The first 9 rows are patterns. Each new row is the sum of 2 different patterns, raised or lowered, with some noise. Before adding, each is slid sideways (what falls off one end comes back at the other) and multiplied by a number that may be negative. Names go in the order of the patterns.
Known rows, each followed by the names of its patterns:
[ -8  -2 -12  -4  -5   7  12  24  -7  -8  10 -26   7   3   1  17  -2  -9
  26   6  19 -14  -4  -5   0  -1   1  -6  -7  -6  17 -18 -16 -14   0  -3] : C
[-10  -2  -7  -6   3  -3   5   7  -2  10  -6 -20  12  -1   3  12  26  -8
  -8   0  17  -3 -26   1 -11   1  -9  17  -8  -1  19  -6   0  -9  -4   0] : Y
[  9  11  -3  17   3  -6   1   6   8  17  -1  -1  -1 -13 -14   1  -6   0
   0  26 -17   3  23  -3   2   2   0   6  -1   2 -12   3   1  10  26   2] : G
[ -5  -9   9 -10  -6  -8  -1   1  -2   6  25   5   1  -8 -12 -13  -2   1
  -8   5   2  -5   1   5  -8 -13  -5 -10  16   0   3 -10 -22  -6  -2   3] : W
[ -6   0 -26 -22  -4  -5  -3   8   9   3  -1   6  -9   4   1  -9   1   0
  -3  10   3  -4  14   3   3  -8  -1   0  -3  -1  -1   2  -2 -18   3  -9] : L
[ -5  -9   0 -11   3  -4  -1  -5   0   0 -26  -7   2   9 -10   0   8  -6
  -2  -5   9  -2   4  22  -1   3  -2   1   9   5  11   3   0   0  -6  -7] : F
[  0  -2   9  -1  12   0  15 -26  -3 -24   4 -14 -21   0  -6  15 -10   8
   0   1  -1 -18   2   3  -4 -12  -8  -1  -5  -8 -12  -7  -1   4  -4  -3] : N
[ -5  -6  -1  -4   3  -3  -9   2   1  -8   6 -12   6   7  -8   1  -5  -6
  -1   1 -13   2  13  -2  12 -17   3   4   8  -3  -1  16  -3  16   2 -16] : P
[  0  20  -4  -2  -9 -26  11  -4  -3   9   0  16  -3   2   9  -7   2  -5
  17 -16  11  -7   5   2 -11  -5  -6  -3   0   8 -12  22  -3  10   6 -11] : J

New rows, each followed by the names of its patterns:
[14  3 23 20 18 23 15 21 -8 25  7 19 11 15 43 10 24 34 15 11 29 -4 24  6
 12 19 19 -1 27 34 27 46 13 19 30 11] : G J
[ -3  -9 -26   5 -13  -6   2   4  20  15  -5   0   1 -19   1  14 -12  20
  -7  -4  20  -4  10 -16  -6  -5   4 -10  16  -8   0  -1   5 -15   0 -15] : C J
[  6   9  10  21  -2  13  17  16  31  29  16  14  23   4  15  10  27 -16
  19 -12  14   8  -7  12   9  17   2  24  -1  11   9   3  15  15  12   3] : L N
[-27 -12 -24  -6 -43  -6  -6 -39 -15 -26 -22 -18 -30 -18 -25 -12 -19 -20
 -22 -32 -21 -18 -30 -29 -22 -20 -10 -10  -3 -30 -36 -17  -4 -19 -27  -7] : Y G
[16 -8 25 22 23 29 27 17 17 -7 11 -9 38 23  7 21 13 22 10  8 21 14 22 20
 26 11  2  0  7  2 28 21 19 22 11 15] : G W
[-28   6 -15  -3  -2 -28 -22 -11  -9  -6   7  -6  14  -7   7  -5  -9  -3
   5  -6  -6 -12 -16   6 -10   4   4  -1   3  -7  -2   1 -10  -3  -7   8] : L J
[-32  -6 -17 -15  -1  14 -20 -38  -1  13  -7 -42 -14 -21 -15 -17   3 -20
 -24  -9 -42 -11 -20 -29   4 -32 -21 -24 -36 -11 -13 -34 -15 -35   4 -20] : C Y
[ 26   5  14   7   1  22   0   6  -7  12  11  18  38  31  22  19  -1  15
   1   2  11   8  21  27   4   9  13  -9 -14   6  -5  22  10  36 -15  -6] : G W
[ -7   6 -13  17  11   7  -4   4  23  14   9   9  11   9  18 -14   1  -1
   0  11   4 -22   6  -7   9   9  18   9  27  -8  17  10   4   6 -19  18] : N J
[-11 -23 -20 -14 -10  -8 -13 -11  -6 -18 -12  -5 -25  -9  -4  -3 -12 -18
 -13  -6  -5 -19 -15  -2 -15   1  -5 -29  -3 -17  -8 -11 -14 -13  -7 -12] : P J
[  4   6   7   2   9  13 -19  15  14  22   7   7  14   9  15   6  11  15
  -5  -5  15  11  19  43   4   6   7 -13  -1   9 -12  -5   0  13   7  16] : C L
[ 52  11  31   3   3 -10  24  23  16  -4  14  34  27  13   4  15   1  21
  11  -3  14  12  21  25  24  42  13  18  29  -5  23  13  10  31   6  15] : C Y
[ 10  28  -4   7 -12   7   1 -24   8   1  -4   9  -2   9 -11  23  -6   9
  -7 -16  11   1   0   8  -8  -3  17 -15   2  -9 -14  13   4 -12  15  14] : G J
[ 16 -20   6   4  -8 -24   2   8  -1 -16  -6  14   1  15  -1   6  -8   7
  12 -11  18   3  23 -17   1 -11   8  -4 -12   1  -1  15 -10  13  -3   8] : Y N
[-12   4 -20 -11 -17  -9 -10 -19  -9 -15  -7  -5  -2  -4   9 -28  -1 -28
 -23  -7 -22  -5  -2  25 -23 -10  -7   8 -10 -42  -7 -16 -10 -23   1 -16] : Y N
[ -2   9 -14  15 -15  30   7   6  45  -1   7  -9  -2  -1  11 -19  -1   2
  15   5  12  14  12   5  13  17  20  -5  21  15  19   7   7  13  -3  15] : C N
[ 0  6 -2 -7 11  4  4  9 29 -9  3 22 -1 18 10  9  7 -5  5 -3 12  5 10 32
  4 10 11  5 21  8  6 23 15 14 16  0] : G W
[ -9  -2  -7   6  -3   0   2  -4  -4  11 -17 -12  -5  -9  -5  -7   4  -6
  -2  -2   4   7  12  -3   6   4  -9   8   1  16  22   1  -2  16  -1   5] : C L
[ 10  -1  -3  -6  -1  -3   3 -10   5  -9  -3  12  -4 -21   0  -5  19  19
  -4  -2 -13 -10  -1  -8  -1  -8   2  -1  -5  -1 -11  14  -8  10  15   4] : W J
[ 15  23  33  17   9  -3  24  19  13  34  32  20  18  19  15 -19  34  13
  -2  21  10  13  11  10  18  16  32  19  20  14  -6  23   7  10  21   5] : G F
[34 13  9 24 25 17 20 21 25 20 22 15  0 20 17 18 18  4 14  1 15  5 35 22
 38 16 33 31 23 19  8 25 12 17 15 32] : F N
[ -7  11  12   9  21   9  -1  -5 -11 -17  21   0   8  -2  11 -15   6  30
  -1  -1  16  -2   6  -2   7  -4   7  11  36  34   8   7   5  -8  19   9] : G W
[-18  -6  -1 -12 -14   4 -11 -12 -29  -3 -11 -12   1  -6 -19  -7 -16 -19
  -9   1  -1 -13   5 -10  -6  -3  -9 -10 -15 -11  -5  12  -8  11 -10 -21] : W L
[ 14  -4   3  22  12   6   5  -6   5   1   2  12   2   2   1  17 -16   0
 -22   6  -5  -7  10  -5 -14   2  11  19  41  -9   1  13 -21  10  -6   7] : C J
[ -8  31  18   6   9   3 -10   3  -5 -12  -5  -4  13  -5   4  -8   3   3
 -25   0 -13 -15  11   1  12   1   2  -1   3   9  -4   0  23 -11  18  -1] : L P
[ 13 -10 -11  -1  -2   6 -10  -8   4   2   1  -3 -11  -5   2  -8 -14 -15
 -14  -9 -10 -23  10  -4  14 -20   6   1  -9   6 -19   4 -14  -6 -11  -6] : N P
[25 -1 12 17 38  8  6 16 25 12 -7 15 23 12 15 29  7 37 46 13 17  9  3  4
  3 13  2 17 11  9 24 18 11 22 -1 -2] : Y L
[ -3  -4  -8 -13   5  -6 -16 -14 -23 -23 -25 -26 -42  -8  -9 -29   3 -18
 -25 -27 -34 -23   1 -37 -20 -39 -23 -19 -15 -15 -19 -25  -5 -18 -17 -36] : C W
[  0 -22 -26   6 -16  17 -15 -19 -14 -14 -10 -27  -5 -10 -22 -16 -14 -18
  -6 -27 -13  -7 -18  -6 -16 -17 -10  -9 -16  -9  12 -12  14 -45  -8 -23] : N P
[  3   4  11   9  10   3   6   0  -3   3  -3  19   4  39   7   9   7  11
   5 -14  14  -1   7  -6   4  10 -18   2   3  12   7  -4   1  -2   8   7] : F N
[  3  15   7   2   6   3   9 -15  10   6  15  27   2  12   9 -16  15   3
   0   9  14  12  18   4  -2   0  -9 -12   0  -1   8   5  33 -24   5  23] : G W
[ 13  -8  -3   4  -7   3   7  -8  -5   3   1   6  10 -11  20  11  -1  -4
  -2  -3  -1   2  -8   6  11 -16  15 -19   0   5 -16 -20  -2  11  -2  22] : L P
[ 23  16  17  25   6  11   9  46 -12   9   0  21  16   2  13   2  12  12
  29  22  58   9  17  33 -15  24  35  15  33   9  -9  51  20  34   9  14] : C J
[-13  -2 -17  -9 -14 -18  -7  -4 -12  -1  -5 -11  12  -4   6 -13   4 -24
 -12 -25  -5 -14 -23 -21  -9  -3 -19   0 -27 -24 -10 -23  -7   2  -1 -13] : L N
[ -4 -24   7   3  -2  -5  -9  -1  -6  -6  -7 -11 -22 -19 -36  -4   7 -26
   7 -18 -22 -30 -19  -5  -6 -41 -15  -8  -3  -2  -9  -6 -22  -7  -6 -19] : C Y
[-10   3  -1  11  -9  -7   2  -8   4  -8  13 -16   9  -2   3   9 -10   4
 -23  -6 -17   9 -19   6  -4   4  15 -17   6  18  -4  -3 -21 -23  11  -7] : N J
[ 12  16   0   2  -7  -2 -24  11  -6 -30   0 -14  -6 -15   7  -2   9   3
   2   8 -13 -23 -15  -6 -19  -2 -19  -7  11  -6 -11  -8 -13   1  -3  -1] : G N
[-14 -18 -12 -13 -27 -19 -19 -36 -20  -6 -16  -2 -17   1 -13 -24 -18  11
 -19 -12  -4 -36  -2 -18 -16   1 -10   7 -14 -12  -6 -24 -17 -22  -6 -28] : F J
[-25 -18 -18  -1 -19  -2  -2 -17   8 -27   0  -1 -20 -19   0 -13 -15 -23
 -40  -7 -13  -7  -6 -12   3 -12   0  -3  -4  -7   0 -18 -25 -22 -11 -17] : N J
[ -2 -13 -14   1  -8   1  -5  -8  -1  -4   3  -5 -10  -8  -2   5 -13   0
 -18  -6 -10  -6  -8  -4  -9  -9  -9 -20 -10   7   0  -1   1  16  -3  -2] : W P
[-11 -18  12  -1  -4   6   2  16  -1  -1   1  -5   0  -7  10 -21   5 -16
   0 -12   7  -4   9  -7   6  17 -11  16 -17  10  -5 -10  -4  11   7  -6] : N J
[  4   4   1  -3   1 -10 -25   7  -6  13  13  10  22  15   8  -5  -2  -5
 -11 -10   5   4  10   4 -19   4  -7   7  21  -5  -4  -3 -10   4 -15  13] : W L
[ 10   5   5   6  -9   4 -11  -4 -11  17   7  33  -9  13  17  -6 -10  -7
  15  -6  -9   2  18  15   6  -2   9   1  13   2  -6  11  12  13   4  -3] : Y N
[ -4  14  10   0   9   5  19 -28   3 -27   6   2 -11   8  -1  20  -7  13
   9   4   2  -6   1  14  -3 -10   3   2   3   1  -7  -3  11   6  -8   2] : N P
[-15  -2  11 -19 -13   8   6 -13 -38 -19 -30 -12 -18  -4 -13 -11   0 -15
  -7 -23 -24 -15 -27   0 -16 -13 -16 -31 -12  -8 -11  -8 -23 -20  -9 -16] : Y W
[-10  10  22   1 -17   4  -6   1  19 -12  -2   7 -12  -3 -10   1  -3  -8
  -2  -5   6 -26  11 -14  10  -5  -3  10   3   5  -1   0   4   7 -16   5] : L J
[ -1   3  10  -6   5  -2   5   2   2   4   4  13  20   4  -2  -1  -4  -7
   1  -5  -3  -5   2 -13  19   6  12  -9   6   7  11   5  -7   2 -18  -3] : W N
[  6  -2   8 -20  21 -15   2 -26  -2 -11 -24   3  -9  11 -21  -9 -28   0
  -2 -31  16 -11 -12 -18 -28  -6  -3 -35 -22 -29   4   0  -5  -9  -6 -10] : C N
[-24   2 -11  -5   0   2 -30  -1  14  -6   6   6   1   3   2  -5  -8   3
  -6   8  20  -2  12  10  -7  21   3  -4  -5   3   6  11  -3  -2   0 -14] : G L
[ -8 -40 -14 -18   9 -14 -10  -6 -35  -2 -12 -24 -22 -27  -5 -25 -16 -22
 -22 -10 -13 -15  16 -20  -6 -13 -31 -23 -20 -17 -21  -7 -23 -16   0 -10] : W P
[-43 -29 -18 -37 -12  -7  -2 -10 -20 -11 -30 -11 -10 -19  -5  -5  -9   6
  -9  -5  -2  -5  -8 -14 -13 -12  10  -6 -13 -19  -4 -29 -16 -13 -13  -7] : L F
[18 20 24 25 14 33 20  5 -1 22 11  9 20 33  8 11 32 10  0 16 14 21 14 10
  4  9 14 22 32 21 25 27 21 26 25  9] : G F
[-13   7   2  28  32  11  10   4   0  22  13  -1   3  19   9  19   1   6
   8  -7  -1  25   5   8   2  24 -18   8  31  -1  13  11   4  14  10   3] : G W
[-13 -16 -25 -14 -26 -19  -5   1 -15  -9  -9 -18   6   8 -14 -13  -9 -28
 -16 -23 -20 -16  -9 -16 -14  -9 -18  -8 -15 -33 -18 -21 -18 -22 -22 -14] : L P
[32 23 43 -8 13 -7 10 -6 -2 11 11 31 25 11 20 35 14  1 19 19 18  5 10  6
 15 10 12 30 16 26 20 11 29 17 21 16] : G N
[ 37  -1 -10   5   7 -13   8  -3 -12   5  12   6   4  -8 -14   1  -1  -3
   3 -10  -5   1   2 -11  -2   2  -6   4   0   5  -6   8  13   1 -12 -19] : Y G
[ 25  16   0  11  15   2   1   9  -6 -14   8   1  19   9  -6  17  -1   8
  -2   4  13  11  10  15  10  16 -14  13  -1   6   7 -19  11  11   0  -6] : L F
[  8  20   2   3  -1  17   1   5  -1   4   6  19   1  17   4   9   1  -5
  -1  -1   7   0  19  20  20   5   8  10 -17  10   3  21  20  10  -4   9] : C W
[13 30 16 24 26 18 -4 10 31 15 18 23 18  2 29 16  2 22  6 19 23  2 20 14
 28 20 13 20 14 11 15 10 36 28 14 21] : Y L
[11 16 27 26 31 23 17 18 -1  2 18 10 16 16 43 -1  8 40  9 16 18  3 10 13
 17  3 24 22 28 41 21 20 29 14 28 19] : G L
[-10 -21 -13 -20 -14 -26 -23 -26 -23 -17 -12 -17 -20 -29 -14 -14 -20  -4
 -36 -19 -40 -21 -38  -5 -19 -31 -17 -15 -10 -20  -7 -22 -13 -15 -33  -5] : L N
[  9  13  -6   5  -3 -10   4   4 -22  -1  -7   2   8 -15 -12 -12 -21 -21
  -3 -19   3 -10  20 -20 -11  12   0  -7  -8 -12 -17  -4  -9 -20   0  -7] : G J
[ -4 -16  -4 -17   0   2  10  -6  -7  -7   2   2   5   6  13   5  -4  -1
  -1 -16  20  -1 -18   6   1  -1   4  12   0   7  19  -2  24  11 -21   4] : G L
[  8  28  18  -1  -6 -20  22   6   5  20   5  24   6  19  29  21  10   3
  35 -19  26   8  17  23   1   3  22  14  24  11  -2  29   9  20  19  -1] : C J
[ 23  11   9  18  24  -3   3   5  30  17  15  13  17  14  17  16  18   3
  33  27  27  17  19  29  17  32  21  30  -3   6 -15  24  15  -2  37  10] : C N
[ 14   5  19   1  -4 -12  -3   2 -10   9  -6  -3  12  -1   6   9  -7   7
   2 -23   8  -1  11  12  21  -1  -3   3  13   2  -1   0   2   7  -5  35] : Y L
[ -6  -8   5  -4   0  -2   1 -19 -25 -32  -8  11 -16  20 -20 -23 -12 -23
  -3  -1 -37  -7 -31   3  -8  -3  -7  -6  -5  15   3  -1 -27   3   1   5] : C W
[-27 -23 -16 -23 -41 -24 -30 -23 -12 -45 -40 -20 -22 -12 -10   3 -14  -4
 -32 -28 -33 -12 -37 -33 -17 -24   6 -23 -14  -3 -13 -14 -38 -16 -15 -23] : L N
[ -5   3   1   6  10   1   3   6   5  14  19  -4   1  11 -10  15   9   4
  22   6   3  16   9  16  -3   3   3   8   5  -3   4  -3  -1  16 -19 -16] : C L
[ 17  23   4  -5  -3   4   5 -10  -2   4  -6  -2 -17  22  -6  -6 -11   7
  21   8  15 -13   4  -3  -8  -5   3  11  -8   1  11  11  12 -16   1   1] : W N
[17  9 21 22 18 21 17 16  8 23 21 14 18 17 21 40 25 20 20 22 21  1 15 17
  4 24  3 15 22  9 19 15  8  3 28 -4] : L J
[  4  34   7   5  -7   7 -11 -15   1   1   7   6   6   2  12   3  -6   7
  -3  -1   0 -13   0  -2   5  -3  -1   5   7   1   0   5  18   7  10  15] : L N
[-18 -11  16 -16  24  -3  21 -20  12  11 -19   4 -16  10  -7  -5   3  -3
  14  -1  -9   0   1  -5  -2  -9   6  20  -9  -3 -11 -11 -23   2   3 -12] : Y N
[-26 -10 -16 -15  -8 -30 -19 -20 -15 -16  -8 -10 -14   5  -6 -23 -21  -7
 -20 -22 -11 -15  -5 -22 -16 -10 -31 -13 -22 -14 -15 -24 -20 -25 -16 -16] : L F
